All groups share one centre, and each spreads out both ways along 10 directions, with some noise.
In the rows, zero is written as 128.
Some rows, each with its group after it:
[104  59 149 153 135 107 101 116  88 153  95  64 132 110 107 107  97 116
 149 157 163 145] | q972
[139  91 123  90 121 124 145 104 120 148 130 153 139  89 103 136 168 149
 170 117 124 157] | q349
[139 125 143 181 141 138  82 139 118 101 140 100 107 132 167 119  90 138
  94  99 133  72] | q268
[142 155 110 142 141 141 117 138 125 125 126 110 128 142 160 130  90 115
 114 137 129  96] | q349
[123 169 125 178 119 136 117 129 138  65  86 166  99 161 137 140 207 119
 160 116 151 173] | q972
[128 140 144 176  86 107  84 122 136 127 133  96 146 152 155 117 108 136
 119 112 138 126] | q349
[154 126 149 162  83 172  88 101 105  96 125  72 149 123 139 171 139 165
 137 147 125 164] | q294
[129 102  69 119 140 145 119 197 140 181 151 114 138 172 116 112 112 122
 124 137 163  93] | q539
[171 170 157 113 178 155 108 144 110 119 145 105 161 138  83 149 135 147
 137 154 101 127] | q539
[165 162 126 121 162 132  95 152 149 117 100 135 114 160 184 151 117 109
 139 161 130  90] | q294
[122 169 107 146 124 144 150 115 133 113 180 143 108 121 185 156 124 177
 145 124 140 134] | q268
[124  67 154 131 141 107 106 111 105 118 156 133 109  83 132 117 135 169
 140 100 147  83] | q268
[139 155 127 123 122 138  77 134 115  48 159 143 108 150 180 135 162 175
 155 132 124  82] | q539
[166  94 142  87 108 150 110 111 113 135 132  77 153 115 102 141 121 129
 105 149 125 154] | q294
[139  94  96 106  95 124  93 119 149  80  86 177  83 131 211 122 157 110
 141 114 136  83] | q539
[181 113  98 177 141 156  81 138  99 127 107 115 139 128 127 131 144 134
 158 101 162 106] | q294
[127 119 176 124 111 120  95 125 125  89 115 109 134 140 105 120 146 136
 113 136  98 140] | q349
[137 150  92 160 148 144 123 170 133 128 119 138 121 170 128 130 142 107
 132 127 171 106] | q268
[129 123 178  98 117 139 120 111 137 106 145 107 137 123 130 182 144 161
 126 179 113 144] | q972
[123 165 103 141 127 135 133 123 124 112 157 103 114 138 164 123  98 139
 118 128 144 138] | q268
[145 120 110 115 103 125 139  94 125 156 160 110 133  99 160 147 103 138
 116 123 161 128] | q539
[135 141 188 128  53 101  82  94 156 137 107  86 175 145 157 142 105 139
 126 160  73 178] | q349
[110 163 137 132 124 136 155 121 162 133  97 120 116 134 170 150  84 101
 103 164  84 160] | q349
[107 155 108 137 150 117 148 134 134 122 100 140 108 146 145 114 118 100
 135 141 132 133] | q268
[132  96 135 111  97 129 130  98 130 133 136 108 126 107 142 161 149 150
 144 155 164 159] | q294
[123  71 193 165 110 131  83 104 118 109  95  83 117 100 142 149 105 134
 105 134 113 117] | q268
[124 139 137 111 121 133 124 121 115  91 168 125 127 138 117 144 182 173
 157 150 155 152] | q268
[145 180 156 165 129 125  89 147 148  93 116 135 136 177 144 156 159 126
 136 145 136 102] | q539
[147 131 107 136  92 165 140 117 128 139 105  67 143 137 126 157 113 102
 109 160 147 203] | q268
[112 155 140 125  88 105  95  92 105  64 128  97 127 157 157 128 158 136
 150 164 170 155] | q972
[140  93 135 118 152 155 123 121 102 109 133 120 117  99 114 146 147 163
 151 140 129 136] | q294
[128 176 135 159 167 160 114 168 146  89 142 122  95 166 186 175 108 137
 112 173 150  78] | q349
[144 121 140 151 132 143 111 118 122 105 130 146 126 113 131 163 176 164
 167 122 143 130] | q268
[136 155 128 130 124 143 127 137 140 123 142 136 134 138 154 152 118 134
 120 137 117  98] | q294
[152 146 104 151 184 164 107 131  99  96 118  96  99 121 188 134  88 149
 159 146 125 118] | q294
[100 112 100 136 114 131 142 124 119  96 117 127  83 132 136  98 133 103
 106 110 161 148] | q972
[113 170 121 127 164 167 147 139 119  75 119 107  89 145 157 153 112 116
 114 181 134 131] | q349
[135  89 131 114  93 122 123 119 148 158 101 113 134 131 121 146 140 101
 111 142 171 157] | q539
[136  54 116 115 115 131 114 133 120 147  99 111 127 123  88 116 163 109
 133 122 176 153] | q539
[158 151 102 110 133 143  84 185 109 109 205  95 150 190 108 120 132 140
  89 138 191  50] | q268
[115 139 142 107  99 113 127 101 121 111 153  92 127 132 144 131 127 147
 125 158 152 168] | q294
[106 128 107 118  89 105 116  66  53  87  71  97 148 110 134  68 112 107
 178 131  89 166] | q349
[117 146 155 142 128 123 130 117 137 133 173 138 133 116 165 183 139 194
 175 166 136 110] | q972
[162 129 114 116 120 129 141 119 145 184  82 118 161 130  97 150 147  93
 146 145 151 194] | q539
[127  95 153 113 151 139 116 142 118  98 107 136 114 124  89 120 158 124
 125 131 111 120] | q349
[ 87  94 146 156 139 118 123 144 128 106 130 143  93 126 138 134 153 145
 140 132 165  95] | q972
[114 126 146 115 114 124 108 116 110  81 141  97 118 137 131 123 133 143
 118 151 144 138] | q972
[149 177  77 105 147 152 132 164 146 136 127 141 138 166 169 133 111 123
 149 154 102 115] | q539
[156 195 145 170 140 161 108 146 149  66  73 144 119 170 117 147 181 114
 140 127  96 170] | q972
[137  96 162  53 149 110  87 135 117  99 123 122 128 135 142 140 124 115
 117 191 136  49] | q972
[113  88 146 132 123 128 112 140 127 113 158 129 112 123 125 136 143 151
 112 124 152  98] | q349
[122 107 181 109  94 140 122  89 129 105 151 104 134  99 145 186 144 176
 132 170 111 155] | q268
[130 116 152 101 165 129  88 150 100  60 142 142 111 147 104 115 180 154
 148 142 131  76] | q972
[ 98  45 145 147 163 147 140 168 145 126 139 130  70 114 103 145 149 131
  84 133 198 100] | q349
[139 101 159 115 165 147 125 126 118 109 131 121 101  93 137 134  91 121
  77 124 104  69] | q539
[148 123 115 105 149 153 136 132 110 117  85 103 119 123  86 100 107  76
  91 122 103 159] | q349
[141 112 163 182 112 173 105 108 127  85  77  83 109 119 128 162 142 132
 122 143 111 209] | q268
[185 186 120 145 109 172 102 136 147  54  90 149 118 175 115 145 204  94
 115  99 129 180] | q972
[171 160 114 113  98 128 119  93 111 133 193 116 165 119 140 161 156 183
 170 128 168 149] | q539
[110 138 133 105 103 104 149 111 128 137 132 115 139 136 105 113 123 108
 110 134 137 172] | q294
[153 106 117 139 105 127  97 104  90 151 150  59 159 117 126 120  93 140
 124 128 175 138] | q972
[142 104 122 111 155 138 112 135  76 114 154  79 135 118  69  87 118 136
 108 103 136 132] | q294
[ 99 115 126 112 148 120 162 110 112 113 146 140 110 104 112 124 161 160
 165 134 149 164] | q294
[146 166 120 142 123 132 114 129 131 117 132 122 135 147 170 141 114 133
 127 140 133 112] | q539
[129 223 106 116 201 103 140 150 111  93 139 151 121 163 117  70 121 119
 151 115 115 117] | q294

New rows, each followed by its group:
[107  65 213 128 100 116 101  79 123 107 120 120 118  77 152 162 130 167
 132 150  98 109] | q268
[128 115 122 131  99 117 103 117 108 127 163  96 137 125 144 107 100 145
 108 113 137 100] | q349
[127 116 123  93 146 104 138 121 127 159  78 149 145 121 116 124 133  88
 166 156 122 116] | q268
[123 134  66 166 152 146 140 140  88 125 110  99 103 128 117  54  91 105
 120  76 135 167] | q972
[132 186 113 131 164 126 132 129 119 105 119 135 121 142 144 117 130 130
 162 132 122 138] | q294
[100 106 170 128 118 165 139 134 108  90 151 114 129 112  77 149 138 161
  96 132  80 128] | q294
[163 121 109 106 138 142 133 119 140 180 113 107 148 110 163 166  90 124
 147 167 136 131] | q349
[145 149 176 128 153 146 103 168 181 122 150 139 123 154 166 194 131 156
 115 173 114  77] | q349
[ 97  75 158 151  89 112 113 121 120 139 158  78 138 135  76 140 166 150
 119 148 206 177] | q539
[128 188 109 183 118 123 116 124 127 108 100 129 129 157 172 121 117 112
 148 120 128 138] | q349
[172 115 159  95 123 148 100 131 137 145 104 113 167 129 132 181 113 109
 110 179  95  88] | q268
[146 136 177 129  75 137  89 100 135 119 102  83 172 143 146 195 129 128
 131 192 112 139] | q268
[165 104 158 105 144 172  82 133  93  80 163  90 132 115 109 149 149 181
 128 145 115 103] | q294
[141 172 156 127 117 139 112 124 136  88  95 100 133 154 127 125 110 102
  94 141  78 166] | q349
[161 106 124 136 134 145 128 164 173 183 174 102 121 130 138 155  81 125
  55 116 175 104] | q349
[138 156 112 137 121 115 120 127 135 134 122 132 138 149 147 130 138 118
 145 130 164 135] | q294
[115 158 112 157 127 111 129 106 118 117 100 101 117 128 158  95  95 108
 139 124 134 165] | q268
[129 140 113 166 136 148 118 147 107 117 158 110 126 134 141 123  97 142
 106 109 134  81] | q294
[139 124 128  95 110 124 142 103 138 165 112 140 162 113 135 178 148 131
 173 172 131 134] | q268
[ 74  90 118 164 124 112 121 131  99  73 111 121  80 137 115  78 161 122
 135 109 186 146] | q972
[111  98 134 117 134 130 125 112 108 107 137  84 104 117 131 118 118 139
 125 146 150 155] | q294
[132 135 164 169  89 146 120  78 131 101 115 110 127 101 163 183 152 168
 160 147 119 186] | q268
[111 122 108 162 145 134 111 157 135  98  66 146  90 152 162 109 133  93
 138 126 123 107] | q539
[161  93 104  94 142 148 110 153  98 126 145  97 138 140  62 108 155 123
 117 129 181 137] | q268
[125  87 127 106 127 134 168  72 132 134  91 132  89  61 174 144  86  94
 101 125 113 140] | q539
[111 165  78 153 138 132 178 124 113 154 139 131 127 118 141 105  80 118
 127 100 127 141] | q294
[130 101 114 109 125 136 163 123 147 172 135 126 122 101 138 143 101 120
 105 129 128 145] | q349
[146  93 147 170 143 172  73 152  99  91  99  71 115 136 117 123  94 113
  86 134 111  98] | q294
[141 119 151 144 118 125  96 132 139 129  92  99 135 145 122 122 120 108
 113 130 115 151] | q349
[156 141 118 119 111 189 127 166 148 133 114  94 150 178 105 187 146 100
  97 190 144 151] | q268
[122  77 162 129 134 107  87 122 103 148 134  68 145 119 134 134  90 133
 127 172 162  79] | q972
[110 110 118 167 111 116 114 120 113 132  85  75 117 139 145 105  83  90
 107 131 163 148] | q972
[114 104 140 179 158 153 136 148 154 127  98 100  81 138 138 182 148 124
 129 176 207 171] | q349
[102 131  87 157 128 161 146 164 135 113 173 112  92 153 131 137 136 141
  96 127 193 134] | q268
[100 162  68 217 164 122 143 155 135 132  91 139  80 155 179  79  83  82
 120  86 166 116] | q268
[ 94 165 134 145 108 113 128 113 127 102 155  91 113 140 191 121  73 135
  98 150 127 124] | q268
[182 153 117 132 111 131  98  97 104 126 143  98 156 124 135 138 132 137
 147 112 162 142] | q539
[123 137 101 113 129 101 152 130 176 171  98 156 114 141 183 139 107  82
 124 145 164 118] | q294
[117  99 161 174 125 104  86 111 108 146 123  79 149 123 135 148 120 148
 162 161 172 126] | q972
[145 174 123 125 125 124 123 113 107 110 145 118 153 141 109 124 152 143
 155 125 131 155] | q294
[150 148  91 119 145 175 186 132 152 176 126 124 123 100 146 150  65 115
  87 116  80 161] | q972
[149 135 127 145 117 123  98 127 128 143 113 109 147 139 152 122 104 118
 129 124 124 111] | q349
[126 101 129 117 124 137 120 138 122 131 123 102 136 144  97 133 147 128
 135 152 145 160] | q539
[144 107  71 153 128 100 125 137 129 179 118 136 132 139 131 101 123  89
 136  84 218 109] | q294
[143  84 156  85 137 142 114 122 137 116 124 114 112 113 132 161 140 136
 123 170 131 127] | q294
[ 84  96 136 104 142 103 119 114  87  88 125 120 105 119 123  97 149 147
 166 160 148 130] | q972
[166 145 120 161 150 177 112 158 136 103 146 143 112 141 131 165 173 162
 142 119 145 111] | q268
[131 191 153 161 168 146 121 157 125 126 135  97 147 163 105 147 103 131
 119 159 110 125] | q539
[156 173  97 210  94 123  94 118 119 135  90 109 152 162 160 127 126 103
 154 100 167 147] | q294
[ 80 147  97 114 124 124 172 107 124 111 156 135  97 116 174 121 111 150
 142 138 133 146] | q972
[ 89 153 106 112  84 112 207  70 136 159 149 148 138  94 134 145 144 152
 171 133 144 219] | q294
[150 102 115  73 123 156 109 135 106 112 103  81 143 144  96 111 142 128
 146 167 105 192] | q539
[135 139 113 173 145 147 120 136 112 108  89 106 118 139 106 102 129 113
 129 105 122 170] | q972
[148 139  92 153 147 139 123 126 104 120  95 125 125 130 118 109 136 104
 146 109 149 141] | q349
[163 142  69 168 137 118 132 123 136 193  81 131 145 128 173 139  92  79
 160 119 173 110] | q972
[134 140 111 181  87 123 102 136 159 142  82  80 117 169 206 137  47  43
  54 141 182  85] | q972
[171  84 132  60 153 134  92 116  90 113 144  52 126 115 106 105 111 137
 115 154 162 145] | q294
[128 146  99 130 154 119 127 129 102 109 162 118 109 131 140  85 107 142
 129 100 154 115] | q268
[112  94 116 192 122 169 144 127 120 144  89 110 113 107 133 141  95 109
 108 114 113 130] | q294
[116  65 146 104 155 145 133 163 130 149 109 100 120 130  76 126 117 104
  89 156 129 128] | q539
[150 151 143 153 101 134  92 114 112 108 143  78 150 144 133 143 127 149
 129 139 145 154] | q972
[141 147 108 112 189 150 135 118  91  96 142 122 106 104 140 125 128 170
 171 137 117 141] | q294
[144 136 115 143 133 147 118 138 129 128 104  99 127 145 136 127  99  96
 106 136 131 135] | q268
[120 135 160 143 102 135 103 122 126  81 101  88 117 152 136 134 131 110
  99 153 136 161] | q972
[125 109 180  66 123 116 119 125 135 104  83  85 131 145  75 115 122  80
  78 174  98 181] | q294
[119 153 142 166 107 146 109 137 131  77 155 112 110 157 141 139 142 151
 103 121 139 137] | q972
[111  84 171 106 149 115 109 121 106  92 135 111  99 106 117  98 121 143
 108 130 116 114] | q268
[169  99  89  86  79 132 112  97 111 152 177  94 154 112 144 133 130 155
 141 122 182 146] | q539
[111 104 157 158 130 130 113 114  87 110 143  68 133 120  81 121 136 153
 133 135 164 173] | q539
[164  83 155  98 146 170 109 135 116 107 115  89 123 116  81 141 144 131
 105 144 109 150] | q268
[145 179 156 117 120 139 130 108 140 106 123 110 141 135 154 167 117 130
 120 170  99 155] | q539
[126 110 160 124 124 143 120 112 136  98 101 127 115 116 140 176 173 154
 160 174 128 160] | q294
[174 174 146 144 132 156  77 174 146 110 122 124 153 177 143 149 106 106
  80 135  92  47] | q294
[107  94 137 134 150 131 132 161 158 154 101 149 102 123 154 131  85 100
  93 132 100  58] | q349
[143  60  80 172 141 140 129 130 104 174 106 141 126  95  97 116 151 117
 156  78 189 121] | q294
[ 87  83 166 127  74 109 135 129 164 144 116 138 127 135  99 149 163 104
  93 141 154 143] | q294
[169 170 158 156  77 135  99  60 134 134  96  96 169 105 205 196  95 150
 166 159  80 157] | q268
